The same things were measured in two ways. Each way mixes the same 9 hidden numbers, adds some noise and spreads widely along 6 directions of its own, which tell nothing about the thing.
In the rows, 128 means zero.
Some things both ways: the first way, then the second way.
[110 138 141 157  87 135 199 114  89 128 113  72 142 172 147  67 150  48
 136 164 166 156]
[145 151 127 124  88 153 122 147  82 123 137 139 144 150 157  85 135 136
 155 123  82 159 126 142 155]

[171 129 126 103  99  82 159  86 159 151 129 125 145 121 146 116 188 147
  94 106 172 135]
[ 82  90 148 123  99 127 133 111 149 162 149 145 110 107 147 224 137 132
 122 141 175 137 160 103 113]

[124 159 148  82 118 102 156 109 153 140 100 113 111 105 167  77 107 121
 114 129 156 127]
[149 143  92 135  89 138 158 136 109  92 104 143 104 118 209 138 142 118
 195 104 133 172 149 175 153]

[130 192 183 106 129 126 179  84 167 119  98 165  20  77 115  96 100 165
 146 130 113 105]
[114 113 169 129 128 134 156 146 162 172 104 100 115  94 115 110 134 135
 142 131 114 131  81 106 127]

[143 134 178 110 132  93 145 123 162 162 108 111 113 141 117 130 104 152
  72 104 135 146]
[117 131 165 169 154 109  96 141 181 157 133 123 173 167  51 116 143 115
  43 121 192 100 127  40  62]

[117 142 178  69 150 123 120  97 185 143  86 132  83  59 143 127 100 181
 107 115 125 134]
[164 126 144 144 167 119 152 153 157 129  60 112 135 108  98 127 127  97
 113 122 113 150  92 132  92]

[153 152 179 131 168 144  96 165 170 181 170  72 136 135 107 133 141 152
 164 125 123 176]
[116 125 119 138  55 153 167 132 196 163  45 116  95  48 105 171  86  95
 174 155 125 122 161 147 163]

[119 153 140 106 100 147 206  73 123 101 125 113 115 122 128  56 193  64
 140 158 158 101]
[104 120 124  98  79 141 124 113 146 144 145 141 117 102 146 182 112 153
 156 172 133 105 169 123 176]

[148 172 209  98 133 151 222  98 114 112 114 120  80  91 152  92 104 147
  91 159 110 124]
[151  50 121  55 191 115 145 109 112 117 186 120 106 101 172 169  93 118
 132 103 125  76 132 221 140]

[149 133 133 144 115  96 119 115 152 151 137 118 126 120 130 132 164 137
 135  94 169 170]
[115 127 159 137 158 141  98 136 117 125 114 137 160 177  72 128 114 127
  94 148 113 123 130  59  95]

[156 125 191 120 132  92 154 156 141 138 129  91 143 136 154 130 132 123
  59 118 148 175]
[140 118 162 135 161 124 117 152 122 146 155 115 145 149 116 112 153 130
 104 137 121 109 113 121 112]

[142 167 172 119  95  82 209 104 163 171 137 124 110 141 133 135 156 196
 124 159 142 155]
[104  66 167 122 139 160 121 124 164 173 123 150 113  98  83 188 133 102
 101 128 124  84 158 137  83]

[115 140 138 141 107  88 165  98 169 157 116 151 118 147 103 121 132 144
 134 112 180 130]
[130 148 136 143 131 139 124 142  91 124 141 134 126 152 161 110 173 141
 152 114 109 161 120 142 120]

[136 163 178 155 116 128 212 128  81 109 145 128 109 153 103 130 121 127
 119 145 149 172]
[123 126 159 120 137 115 151 140 139 155 133 115 103 101 139 131 133 140
 126 111 148 153  87 133 100]

[124 130  84  99 134  71  72  74 241 202 133 131 140  98 101 114 162 204
 190  89 160 113]
[ 81 136 141 105  71 174 112 110 125 153 107 156 135 133 103 175 105 151
 156 167  86 142 167  87 153]

[141 118 109 127 117 131 100  77 161 166 135 105 131 148  86 123 177 129
 162  76 154 146]
[114 138 107 124 117 171 107  97 132 154  99 139 152 127  96 150 159 126
 154 132  56 126 164 173 153]

[145 123 146 101  90  98 152  70 160 130  85 133 106 104 148 126 167 126
  74  97 174 135]
[137 121 138 147 158 116 128 132 112 122 131 134 141 140 166 163 194 131
 128 136 119 162 112 132 112]

[ 90 140 141  76 134 117 113 114 177 150  81 176 103  73 168 108  97 117
 145  93 149 110]
[157 147 107 107 165 145 127 139 144  91  70 147 125 142  79 106  96 119
 121 106 118 108 149 131  96]

[186 129 118  37 143 132 117  97 119  63 138 123 142  57 184  57 175  47
  84  87 143 103]
[164 133  89 126 179  67 129 125 125  91 150  97 155 139 157 112 150 139
  99 159 145 109 105 120 163]

[157 131 126 147 127 118 157 107 165 171 155 147 154 151 126 104 162 136
 139 101 174 118]
[130 112 157 147 150 118 124 161  91 148 172 103 140 167 120  98 133 110
  95 126 137 124 119 119 107]

[110 142 132 116 124  77 157 131 168 176 145  97 143 141 143 134 124 185
 150 147 152 187]
[147 110 150 145 129 120 169 167 131 115  76 131 114 120 153 153 118 100
 131 123 154 180 111  97  90]

[162 142 126 150 103 102 160 123  98  94 167 124 169 131 133 112 197  82
 132 126 194 172]
[ 93 127 153 141  99 127 133 119 165 156 112 134  90  87 109 181 117 129
 125 140 163 140 129 114  99]

[140 125 148 150 123 173 157 119  97 148 141 123 128 155 132 109 145  82
 151 111 129 147]
[193 137  92 131 184  84 118 154  74  45 134 126 175 189 150  71 123 121
  83 152 119 125 110  91 142]

[170 115 130 149 112 143 158  75 137 133 124 164 136 124 126  84 179  85
 109  84 181  78]
[104 101 167 138 145 134  97 117 121 184 199 112 131 136  87 127 132 109
  85 103 136  92 134 169  93]

[ 88 125 118  93 128  89 194  99 164 152 144  95 130 172 124  96 126 143
 137 132 140 152]
[139 123 126 108 124 144 134 148 105 112 137 143 143 162 175 149 143 141
 163 132 125 138 159 122 147]

[117  94 173 119 130 111 146 161 160 173 113  87 177 138 188 111 138  96
  75 120 167 163]
[182 107 135 161 155 108 147 178 117  91 113 123 128 146 151 127 116  75
 108 121 168 130 136 134  92]

[139 157 132  57 140 104 115 133 168 133 146 103 159 107 146  89 149 100
 135 125 152 130]
[120 135  70  54 116 106 142 108 120 115 166 118 128 122 174 133 110 183
 157 160 131 101 154 129 217]

[ 59 136 154 173 113  87 168 149 173 151 129  42 156 164  97  96 162  87
 148 186 227 187]
[121 119 161 151 117 147 128 143 127 123 121 114 112 133 133 153  88 106
 169 140 142 117 145 134 129]

Other things, the second way, with their names:
z247: [136 151 104 133 125 133 131 137 114 121 103 135 154 157 132 113 158 131
 130 123 108 159 139 112 133]
z109: [ 93 141 132 103  94 124 112 113 151 144 127 163 134 129 107 197 119 161
 100 160 164 141 165  62 112]
z352: [123  93 157 145 113 103 164 146 174 185 139  81 131  85 142 114 140 114
 116 127 156 123  85 110 142]
z252: [144 177  91 129 155 153 112 113 130 115  89 135 159 164 108  94 164 135
 156  79  88 145 140 167 122]
z528: [112 104 140 113  91 160 155 133 173 192 113 107 109  76 120 163 118 113
 174 130 116 101 159 180 159]
z893: [110 128 144 109 121 106 144 143  99 138 153 119 137 149 163 124 132 161
 124 141 140 172  98  68 136]
z958: [113 115 145  89 117 156 131 124  97 130 111 155 118 125 133 159 109 145
 145 139  80 162 124 120 125]
z765: [156 150  89 168 153  88 158 158 139 100 103  91 131 139 165  99 173 120
 140 141 165 130 124 115 153]
z712: [117 120 134 133 127 122 157 130 135 106 124 127  96 121 197 170 131 137
 184 112 175 154 125 128 126]
z590: [110 113 109 114  75 130 150 130 122 115 136 145 121 129 199 146 129 144
 162 129 159 148 152  89 165]
z793: [126 140 139 109 176 119 139 143 144 187 152  71 138 133  89  76 148 145
 124 106 112 102 101 162 135]
z463: [115 106 168 161 157 126 120 143 137 178 170  86 126 137  87  82 132  97
  97  95 146  90 109 152  95]
z282: [116 140 147 189  68 147 152 162 188 173  70 136  98  84 100 114 164  96
 120 111 164 143 138 108  86]
z920: [106 109 130 148 128 144  99 113 120 107 136 146 137 161 132 190 124 116
 139 154 144 104 182 108 130]
z732: [151 102 151 141 210 100 120 125 129 119 153 106 123 126 117 110 139 108
  91 103 136 101  78 165  84]
z374: [148 137  90 136 130 107 140 151 102  59 107 160 138 174 182 143 144 132
 120 137 175 160 162  65 120]
z749: [104 185 115 123  50 156 123 129 132 122  99 161 118 137 121 112 102 156
 156 124 141 162 158  87 135]
z275: [132  86 105 104 133 122 135  99 128 130 158 111 129  94 174 142 131 124
 154 136 102  93 125 184 189]
z894: [ 96 186 118  75 113 181  97 117 153 148 102 166 126 153  52 152 110 177
 151 129 112 107 202 121 116]
z649: [110 181 139  90 129 162 134 135 132 180  97 130 124 130  75 108 147 168
 149 103  75 169 120 146 107]
z801: [155 139 111 133 138 176 102 122 109  65  85 171 110 144 108 115  92 100
 154 106  91 105 163 178 105]
z269: [139 138 139 137 106 115 156 157 113 123 133  96 121 134 158  73  91 121
 149 111 146 154  95 116 143]
z880: [ 97 120 133  99  90 158 132 115 119 165 153 143 109 112 136 105 130 145
 143  87 112 136 128 152 129]
z534: [155 127 132 124 166 107 149 161 150 130 134 108 131 132 164 140 175 143
 143 139 157 117 127 129 134]
z130: [108 168 129 168 126 173  67 108 167 123  70 170 148 155  32 155 140 119
 111 147 112  97 187 100  89]
z476: [130 155 107 101 159  95 106 131  98 111 156 116 166 176 101 101 122 167
  85 178 118 113 128  68 156]
z410: [144 127 113  92 170 153 113 110  71 109 165 133 115 146 148 110 130 134
 165  91  70 118 133 231 136]
z581: [160 145 136 128 151 102 129 146 106  86 109 136 141 149 133 110 112 132
  99 140 130 166  88  82 103]
z287: [139 148 123 110 103 135 143 144 145 105  69 153 116 113 119 146  97 138
 136 157 129 149 136  85 126]

Some of these things the first way, each followed by its name:
[ 94 138 180  86 154 104 104 133 216 173  82 160 112  89 125 158  92 166
 100  89 177 121] : z894
[112 145 188  84 122 131 230 116 115  83 122 109  99 140 148  97 133  72
  71 143 141 147] : z534
[142 122 189 140  95 131 152 111 122 150 100 115 144 130 131 155 168 115
  78 120 178 160] : z109
[146 160 148 134  93 103 196 137 117 148 150 135 129 167 153 108 150  93
 137 131 159 150] : z282
[105 116 140 111 128 111  78 129 142 139  93  90 126 146 116 132 103  97
 104  75 159 176] : z252
[206 190 139  83 127  91 175  88 117 103 157 138  89  66 175  97 131 197
 135 135 115 159] : z958
[135 151 114  96 106  68 136 125 164 167 124 102 127 142 163  87 133 123
 137 108 144 146] : z590
[116 114  88 141 117  90 114 102 160 148 162 128 157 166  75 131 180 113
 179  79 184 152] : z130
[149 119 111 109 126  36  96 132 210 171 156  70 178 141 128 117 182 154
 116 106 195 177] : z920
[126 111 104 158 137  84 146 145 113 127 184 119 175 181  75 131 143 117
 151 104 163 185] : z732
[ 85 129 146 167  79 101 137 109 166 184  80 111 140 149 105 141 155 118
 143 136 201 150] : z893
[126 121 143  83 121  65  91 125 228 221  85 159 132 104 175 143 113 178
 103  74 160 124] : z374
[199 163 127 117 111 107 149 122 104 121 135 158 104 116 173  86 124 107
 119  90 126 131] : z880
[147 151 167 112 116 122 178 121 112 113 132  69 114 137 139  80 138  88
 109 154 124 149] : z352
